Every row belongs to one group in each of 3 separate groupings. Each group adds its own fixed numbers to the row, and there is some noise. The rows also spread widely along 14 directions, which tell nothing about the answers.
(in the rows, 128 means zero)
Known rows, each followed by its group in each grouping:
[114 121  96 188 130  80 161 103 105 120 148 117 154 108 148 116 139  81
 131 121  96 128 101 130 160 198 134 110  95 216]  q_810 D q_92
[109 142 143  46 145 205 119 147 170 118 125 171 189 153  88 144 129 119
 159 138 129  80 163 158 130 160 108 130 170  94]  q_632 N q_842
[ 97 194 186 144 152 115 104 130 118 122 120 149  99 113  98 126 135 118
  98 130 127 127 136 104 134  91 108  92 115  84]  q_645 E q_656
[103 117 178 122 122 110  88 133  70 143 112 162 128  96 117 124 101 101
 100 129 154 163 119 131 148 101  92 109 159  80]  q_866 N q_656
[100 110  58 162  98 184  99 194  92 158 127 154 173 167 142 148 167 145
 147 119 105  89 122 141  87 103 117 159 183 164]  q_632 B q_92
[132 142 152 128 140 152 143 169  99 120 132 127 200 131 106  98 181 112
 165 107  81 129 125 149  75  81 157 151 119 121]  q_810 B q_842
[ 97 191 179 158 127 132 214 118  85 150 165 137 122  99 119 181 122 101
 165 152 172 193 182  71  50  83 179  47 114 147]  q_866 E q_842
[149 129 146 176 113 169 165 125 142 151 152 139 114 193 177 126 168 113
 143 156 188 201 149 119 113 161 116 120  84 142]  q_645 D q_842
[153 132 168  94 125 201 102 166 153 148 160 117 137 163 104 130 131 139
 165 119 130  98 100  93 187  99  78 103 109 162]  q_810 A q_842
[157 136 139 155 153 141 145 118 116  96 161 124 139 132 106  90 117  92
 151 123 119 152 121 138 125 138 151 151  96 148]  q_810 A q_842
[135 110 106 174 118 117 177 115  68 164  95  73 115 101 123 122 114 131
 102 101 168 107 112 110 132 138  71 120  98 194]  q_632 E q_92
[131 102 122 141 118 150 190 104  96 138 156 154 160 110 148 134 117  62
 149 148 154 170 142 162 153 184  93 109 123 166]  q_632 A q_842
[105 178 112 146 147 173 107 176 137 135 182 164 173 164 101 149 147 123
 158 113  76  95 131  97 116 122 112 102 147 160]  q_810 B q_92
[ 70 120 111 129  74 113 114 104 110 165  89 145 138 115 117 185 124 181
 123 135 186  79 136  92 156 158 101 110 144 129]  q_866 N q_842
[132 119 156 101 139 122 125 136 152 119 115 123 165 142 120 110 130 105
 141 130 111 122  91 153 139 126 161 145 125 143]  q_866 B q_92
[103 118 126 165 162 108 136 106  97 101 137 137 113 129 154  99 131  70
 113 137 156 160 159 150 110 195 166 107 144 157]  q_645 D q_92
[144  91  72 178  70 141 121 132 126 153 168 199 165 164 164 158 116 130
 152 151 136 180 106 138 136 155 119 174 137 143]  q_810 A q_92
[104 143 166  89 145 136 143 131 120 139  95 130 129 117 134 149 118 117
 109 146 133 120 126 145 132 121 164  91 159 158]  q_810 B q_92
[ 93 210  95 195 163 160 124 164 110 117 147 189 121 153 137 167 160  98
 124 144  97 131 165 146  77 130 136 106 178 153]  q_645 A q_92
[112 132 151 117 109 119 123  86 156 103  86 124 119 133  98 119 150 177
 118 158 160  81 135 127 134 146 158 167  86  96]  q_632 D q_92
[108 170 172 107 154  81 188 103 179 103 117 125 167 128 115 141 116  95
 133 146 117 159 121 134  85 141 209 116 106 124]  q_632 N q_656
[113 122 204  96 138 135 167 154  77 158 133 137 178 108 128 116 137  83
 143 122 169 187 158 124  83  90 118  80 132  88]  q_632 N q_842
[143 109 109 146  90 138 135  83 104 106 112 116 131  89  93 120 131 139
 133 135 130  70 101 146 198 151  87 162  87 151]  q_632 N q_656
[ 99 111 141 136  93  73 137  93 149 123 133 120 152 124 122 134 137 141
 158 138 144  98 109  93 157 164 176 126  85 160]  q_866 A q_92
[107 170 125 137 124  79  94 132 122 134 158 163 180 100  42 136  65 149
 137  80  98  91 104  54 130 115  96 136 122  99]  q_810 A q_92
[136  60 139  76 121 195 145 155 160 142 152  97 193 190 138  90 160 111
 185 119 156 102 135 128 160 181 101 123 105 170]  q_632 D q_842
[104 101 149 150  92 103 110 111  93 148 122 152 123 139 138 122 136 165
 115 137 191 147 139  99 119 130 148 137 110  93]  q_810 A q_92
[134 104 137 150 117 145 137 137 110 138 119 138 128 156 152 109 157 122
 118 146 158 159 132 144 103 123 128 149 113 118]  q_632 D q_92
[118 137 145 139  85 108 162  79 106 107 107 138 150  91  80 125 164 173
 150 149 163  97 151 110 100 122 164 161  68  83]  q_632 N q_92
[103 113 115 143 120 171 159 120  81 148 113 123 145 149 139 134 166 145
 135 128 175 112 178 136  93 174 136 117 135 159]  q_810 B q_842
[173 100 131 124 134 152 131 173 120 148 142 103 154 146 123 105  89  98
 154 100 121 141  83 116 130 104 100 140 133 182]  q_645 D q_92

New rows. What belongs after each?
[ 99 123 143 121  75  93 151 111 120 163 117 153 156  86 123 173 102 141
 131 149 144 130 107  99 143 113 119 116 118 132]  q_632 D q_92
[162 121 155 168 142 137 139 183  90 114 157 119 166 134 134  69 169  67
 153 115  71 186  87 151  85  41 147 160  93 118]  q_632 E q_656
[106 115 140 147 156 150  55 190  91 124 139 139 133 165 140  83 152  91
 107 109 116 135 117 139 127 102  96 122 160 106]  q_632 N q_656
[135  97 160  92 123 123 109 160 131 153 142 144 180 134 113 110  91 109
 151 108 138 149 105 112 117 110 136 132 146 113]  q_645 B q_92
[136 131 169 124 136 121 168  89 111 119 129 140 131 110 111 118 103  97
 130 146 169 168 140 128 129 158 133 120 106 122]  q_866 D q_92
[117 169 153 136 162 102 122 145 124 143  90 144 134 136 110 124 108 121
  85 107 142 147 130 119  94 130  96 124 144  96]  q_645 D q_92
[ 96 164 111 160 126 155 128 100  86 129 132 162 101 106  87 155 114 147
 112 139 176  93 177 102 128 162  83 108 137 119]  q_632 N q_92
[ 87 159 159 116 145 139  78 131 159  98  90 147 103 162 118 119 170 156
  93 162 132  92 132 151 109 108 185 156 132  75]  q_632 B q_92
[109 125  87 153 101 126 105 122 100 155 121 156 133 118 119 166  98 150
 104 122 143  97 111 116 167 168  82 126 155 156]  q_810 N q_92
[113  91 104 132 104 177 108 177  88 157 135 114 162 141 132 134 160 137
 170 103 143  74 138 114 139 126  97 105 158 185]  q_645 N q_842
[104 115 130 134 131  99 113 118 157 118  95  79  96 155 121 123 104 156
 107 133 161  93 104  89 116 135 194 138 117 163]  q_632 D q_92
[128  78 170  74 151 137 133 164  97 153 129 106 200 145 112  82 103  88
 158  80 163 141 140 117 108 134 110 110 150 124]  q_866 A q_842
[138 138 158 134 123 153 194 122  73 159  71 126 144 119 131 143 156 143
 113 134 183 162 160 154  76 119 124 126 124 113]  q_810 N q_842
[ 83 181 111 175 147  95 131 152 151 119 117 130 152 178 139 145 169 156
 129 124 102 115 130 104  42 123 221 134 126 146]  q_810 A q_92
[127 112 159 146  87 105  96 135 182 140 173 163 150 174 156 125 167 131
 167 153 131 152  94  96 166 128 140 135  74 122]  q_645 A q_92
[132 188 167 113 158  89 120 131 163 115 132 168 189 115  66 120 101 101
 132 102  98 142 106 121 126 133  94 138 115  63]  q_645 N q_842
[ 92 191 158 122 141  97 153  76 175  87  87 132 113 120 104 159 130 146
 107 163 115 105 126 140 120 145 214 130 106 120]  q_810 E q_656
[104 134 133 132 135 126 122 138 135 123 149 149 185 145 113 112 149 102
 160 112 120 127 141 128 113 152 140 125 127 120]  q_645 B q_842
[151 107 150  98 103 161 150 141 141 148 124 147 179 150 136 136 139 114
 157 145 128 147 104 162 139 125 129 148 125 136]  q_866 B q_92
[120 153 165  82 149  95 146 146 145 158 120 160 200 106 110 153  82  78
 123 113 102 148  89 138 159 143  70  94 150 128]  q_866 N q_92
[101 143 127 120 123  98 153 138 145 133 142 158 195 109 116 156 116  88
 154 131  94 139 104 131 125 128 139 114 140 141]  q_632 N q_842
[139 145 179 128 147 170 155  83 112 110 127 137  97 120 110 103 140  88
  99 155 168 144 154 153 183 170  51 112  79 108]  q_632 D q_656
[115 134 131 109 142 161 207 132  77 115 122 119 186  96  99 129 150 103
 174 121 134 107 177 149  51 134 175 112 142 161]  q_632 N q_92
[117  98 115 104 119 168 101 141  82 135  74 127 136 132 119 119 125 147
 119 114 168  93 149 159 119 143 114 140 183 124]  q_645 N q_656
[118 112 101 147  35 124 169  91 157 198 173 136 162 127 121 203 102 173
 188 131 176  93 112  35 185 178  79  86  81 209]  q_645 B q_92
[158 120 150  64 126 168 174 152 143 153 128 139 208 118 119 151  97  71
 173 122 104 141  89 171 165 135  79 114 152 172]  q_866 N q_842
[ 88 160  96 156 135  71 127 113 118 130  87 132 165 117  81 139 104 160
 116  84 147  90 138  90  78 164 138 142 140 112]  q_645 N q_842
[100 184 158 143 133 128 151 115  72 150 159 189 161  80  77 158  82  85
 135 118 145 167 154  98 116 120  67  85 145 101]  q_866 B q_842
[ 58 192 155 120 165  64 117 127 160 120  79 165 155 141 118 150 139 137
  90 132 115 126 134 129  85 139 184 120 149  73]  q_810 A q_842
[124 121 151  64 113 159 144 157 141 149  70 124 179 123 121 154 154 150
 152 132 129  78 121 159 132 122 125 126 155 146]  q_645 N q_92
[174 117 118 149 101 159 152 143 108 152 118 120 151 127 123 127 139 131
 146 120 124 121  96 137 150 116  69 153 104 170]  q_645 D q_92
[135 150 170 146 127 163 177 128  80 159 112 116  99 132 126 135 132 137
 120 128 198 163 170 100  80 102 113  93 112 119]  q_645 E q_656
[113 176 166 128 143 126 112 160 134 147 106 126 131 124 104 136 142 133
 115 117 115 102 110 105 132  89 103 104 120 121]  q_645 E q_92
[120 139 164 130 135 162 116 118 133 128 141 138  87 154 122 117 136 126
 109 156 174 131 147 112 154 135 106 106 101 108]  q_632 E q_92
[ 95 125 116 131 117 163 143 153  81 157 107 104 129 119 127 158 119 134
 137 111 146  87 141 112 109 112 135  89 176 204]  q_645 B q_656
[136 137 145  96 151 163 166 122 133 125 121 124 162 124 106 124 125  89
 154 124 135 110 146 155 146 169 102 110 131 148]  q_645 E q_842
[173 179 131 160 198 157 140 162 117  95 111 114 131 157 101  86 120  89
 120 100 110 165 124 165  44  99 151 169 141 122]  q_645 N q_842
[141  89 132 100 127 143 106 122 129 126 161 137 158 121 107 104  90  90
 157 113 139 102 110 127 205 185  81 119 128 166]  q_645 A q_92
[102 138 100 135 133 160 101 174  93 160 127 149 160 143  89 136 114 143
 120  90 145  85 145  94 106 134  49 120 166 119]  q_632 N q_92
[152 129 133 148 122 154 148 124  84 106  86 105 139 106 112 101 179 124
 135 122 117 102 123 178 121 117 128 161 100 144]  q_645 N q_656
[ 59  91 167  86 100 111  90 121 107 119 112 133 157 121  99 107 162 164
 140 132 173  75 168  96 114 125 178 121 132  70]  q_632 N q_656
[ 66 146 156 109 119 119 109 126 137 118 152 178 137 107 117 164 130 114
 159 163 124 113 153 113 128 125 195  86 163 125]  q_645 E q_92
[107 148 134 121 130  60 164 112 154 122  18  90 172 117 110 121 154 162
  94 116 113  91  88 156  87 124 165 189  95 105]  q_632 D q_842
[114 109 174 120  73 159 156  98 104 149 136 125 111 104 136 162 141 147
 157 170 181 126 141  98 170 111 144  88 101 167]  q_810 D q_842
[125 113 160 135 119 132 122 136  93 153 130 146 133 141 144 124 119 117
 114 130 160 173 126 125 130 117 116 119 130 114]  q_810 A q_656
[140 100 145 117  75 151 154 125 129 174 116 147 147 126 139 162 107 137
 136 147 169 164  95 130 142  99 101 144 119 125]  q_632 B q_842
[135 126 161 126  95 119 144 119 117 109 140 180 134  97 145 163 117 111
 148 190 117 197 106 163 104  70 240 151 146 120]  q_810 N q_92
[ 80 143 148 130 158  78  88 141 162 125 147 129 127 150 136 118 122 101
 119 121 124 118 115  95 141 153 166  87 136 144]  q_645 E q_92
[121  98 143  86  98 160 165 133 152 134 187 148 182 116 139 162 107  79
 220 154 124 140 126 120 145 130 183  86 148 193]  q_645 E q_842
[ 81 131 142 131  87 169 101 141 117 141 161 167 141 145 121 159 146 164
 167 158 159 118 164  79 113 101 157 107 147 118]  q_810 D q_842
[ 84 154  96 135 131 155 121 154 117 145 133 146 145 129 123 176 140 128
 146 121 117  62 141 116 145 149 100  83 175 198]  q_645 A q_92
[ 99 154 115 161 156 169 114 162 147 139 187 164 146 204 139 129 139  98
 132 120 144 148 161 100 109 177  87  90 140 125]  q_632 N q_656
[105 142  81 132 172 128  81 124 105  89 104 160 128 119  87 127  60  98
 101 118 116  96 124 170 124 180 136 156 212 139]  q_866 N q_92
[110 167 120 144 104 162 109 128 115 123 134 167 130 120  94 158 143 164
 135 145 112  84 130 125 130 104 133 140 142 128]  q_810 B q_92
[132 100 179 137 130 123 181 126  74 154 148 104 147 141 132  99  99  94
 140 109 204 202 159  83  77 133 125  91 104 127]  q_866 D q_656
[ 62 133 141 142 120  86 143 109 144 146 124 145 158 166 148 130 177 143
 118 139 172 132 165  95  83 181 167 107  98  99]  q_632 B q_92
[150 142 164 103 148 153 121 138 187 117  95 126 107 174 135 128 113 118
 103 158 126 149  87 165 129  95 158 160 124 109]  q_632 E q_656
[102 149 154 126 158 185  65 122 135  75 153 157 107 178 102  85 181 129
 126 142 138  83 178 138 161 171 128 121 117  91]  q_810 A q_656
[106 171 134 176 142 129 145 132 141 118 151 122 122 157 129 126 169 123
 131 142 122 119 137  98 109 129 138 106  86 154]  q_632 D q_92
[100 116 178  85 160 105  99 128 154 113  92 101 133 151 106  76 126 124
  98 116 163 104 123 123 136 137 142 136 116  76]  q_632 E q_842
[ 83 147 142 135 120 132 115 153  72 178  76 154 122 123 131 164 128 147
  84 110 179 119 157 112 112 119  61  92 173 105]  q_645 A q_656
[125 129 171 116 176 134 107 164  98 122  62  89 141 147 122  59 184 128
  90  98 122 115 124 166 103  98 128 150 120  89]  q_810 E q_842
[137 106 116 133 129 172  97 134 167 123 106 126 114 203 169 124 147 133
 105 149 126 125  99 176 160 164 144 159 139 161]  q_810 B q_656
[140 118 153 122 110 133 148 117 104 152 160 154 166 114 104 129  84 108
 143 119 154 171 119 109 142 129 100 119 116 117]  q_810 B q_842
[ 54  81 142 115 107  74  50 140  91 104 107 146 128 100 145 115 128 113
 119 152 119 106 104 140 137 103 224 133 191 127]  q_866 D q_92
[137 156 144 103 167 181 163 142 125 115 127 101 157 140  93 114 139 113
 160 106 142  84 166 127 105 161 126 100 128 166]  q_645 N q_92
[110 126 152 115 136 153  61 176 152 105 201 156 153 155 121 108 126  76
 178 130  76 123 105 109 156  95 153 105 154 153]  q_645 D q_656
[138 116 122 130  91 167 129 134 117 118 155 137 174 125 105 127 153 141
 192 137 102  98 111 132 142 113 146 153 115 152]  q_810 N q_842
[122 217 177 149 189 114 159  87 131  90 156 152 115 103  81 126  98  58
 114 136 123 153 140 123 158 165  95  82  95 124]  q_866 A q_842
[172 118 153 113 102 194 128 105 122 158 178 178 121 124  98 141  66 111
 149 139 198 150 139 107 210 171  13 108 110 125]  q_645 A q_92
[127  82 160 100 102 111 127 103 119 134  85 100 136 116 136 117 127 144
 118 133 157 106  98 139 177 147 149 133 112 146]  q_810 N q_656
[161  99 143 121 142 113 147 126 139 130 111  86 139 148 124  88  99 111
 130 106 155 135 102 120 127 154 133 150 102 162]  q_645 D q_92
[113  99 135 118 123 102  79 122 205 122 146 147 136 189 147 107 125 126
 136 139 147 132 106 112 164 184 166 147 113 113]  q_645 E q_92
[153 123  96 155 114 152 161  91 121 122 105 135 128 134 131 137 132 135
 122 148 142 118 122 174 157 191 117 165 108 169]  q_810 A q_92
[107 140 113 149 110 157 117 125 130 137 161 144 131 170 104 144 117 160
 156 118 187 111 173  66 102 166 123 109 129 130]  q_645 N q_656
[111 114 161 124  87 120 143  92 137 124 139 132 143 107 127 129 161 117
 143 156 126 109 104 127 194 138 127 118  75 140]  q_632 B q_656
[131  88 139 107  95 196 133 117  88 133 175 154 149 116 114 135 128 109
 185 151 169 113 160 126 179 164 101 103 137 158]  q_866 N q_92
[157 127 179  98 163 115 147 164  99 130  82 114 172 104 118  87 137  80
 102 107 106 148  88 184 115  85 105 150 125  99]  q_632 N q_92
[141  89 137 104 105 145 107 110  87 125  68 144 140 103 112 114 122 149
 106 133 161 114 117 180 151 137 111 181 149  87]  q_810 N q_842
[116 133 132 163 124  78 153  85 138 108 141 112 111 105 136 143  99 108
 138 152 128 150 100 109 133 138 224 124 105 179]  q_810 E q_842
[148 132 178  96 116 138 130 146 168 186  94 149 123 160 150 160 100 132
  85 150 173 168  83 130 155 108  73 122 124 100]  q_632 N q_92
[105 174 199 131 166 119 136 156 116 136 116 130 158 168 112  89 184 141
 109 110 146 152 166  96  51 107 136 111  97  63]  q_810 D q_92
[134 142 121 166 110 131 136 130 116 152 128 147 137 139 116 142 123 132
 123 124 141 140 108 107 142 140  61 134 107 136]  q_866 D q_92
[ 84 109 149  66 149 126  87 149  96 134  91 168 162 121 111 130  88 121
 103 124 145 117 149 159 107 136 155 128 217  92]  q_810 A q_92
[107 154 106 155 123 158 116 114 107  84  93 116  95 132 100 135 151 167
 138 141 141  61 162 135  99 121 194 151 143 150]  q_645 A q_656
[122 113 184  67 104 158 121 130 145 144 120 175 184 117 124 136 155 116
 157 149 146 124 135 157 182 140  83 115 133  87]  q_645 N q_842
[105 100 132 109 103 157  93 142  66 130  54 142 124  76 135 141 162 133
 114 148 129  75 114 203 173  94 120 144 184 146]  q_645 A q_842
[ 59 155 127 154 130 122 126 116 124 112 136 164 145 136 140 144 183 107
 125 149 120 107 161 137 131 175 135  88 130 132]  q_632 N q_656
[121  97 127  94  68 169  80 199 120 173 144 157 191 125 114 163 136 155
 189 117 105  85  89 107 149  64  98 133 166 147]  q_645 N q_92
[149 138 149 111 125 195 143 139 147 108 162 137 159 158 114 124 162 123
 186 146 114 116 135 140 137 121 155 134 107 153]  q_810 A q_842
[124 129 165 134 135 102  51 125 124 111  63 127  81 149 100  92 105 169
  72 122 174 124 111 125 127 102 138 178 128  52]  q_645 A q_656
[157 112 141 103 106 193 153 123 117 140 128 133 148 132 111 138 123 138
 160 135 162 119 136 136 154 146 105 132 122 147]  q_810 N q_842
[ 82 158 174  56 179  92 136 139 178 129  86 127 201 127 110 124 129  91
 110 106 104  96 113 146 150 170 104  93 139 103]  q_632 N q_842
[134 117 123 145 114 133 136 137 155 142 173 150 161 181 139 125 130 117
 168 125 155 157 137  99 110 166 134 126 107 143]  q_645 A q_92
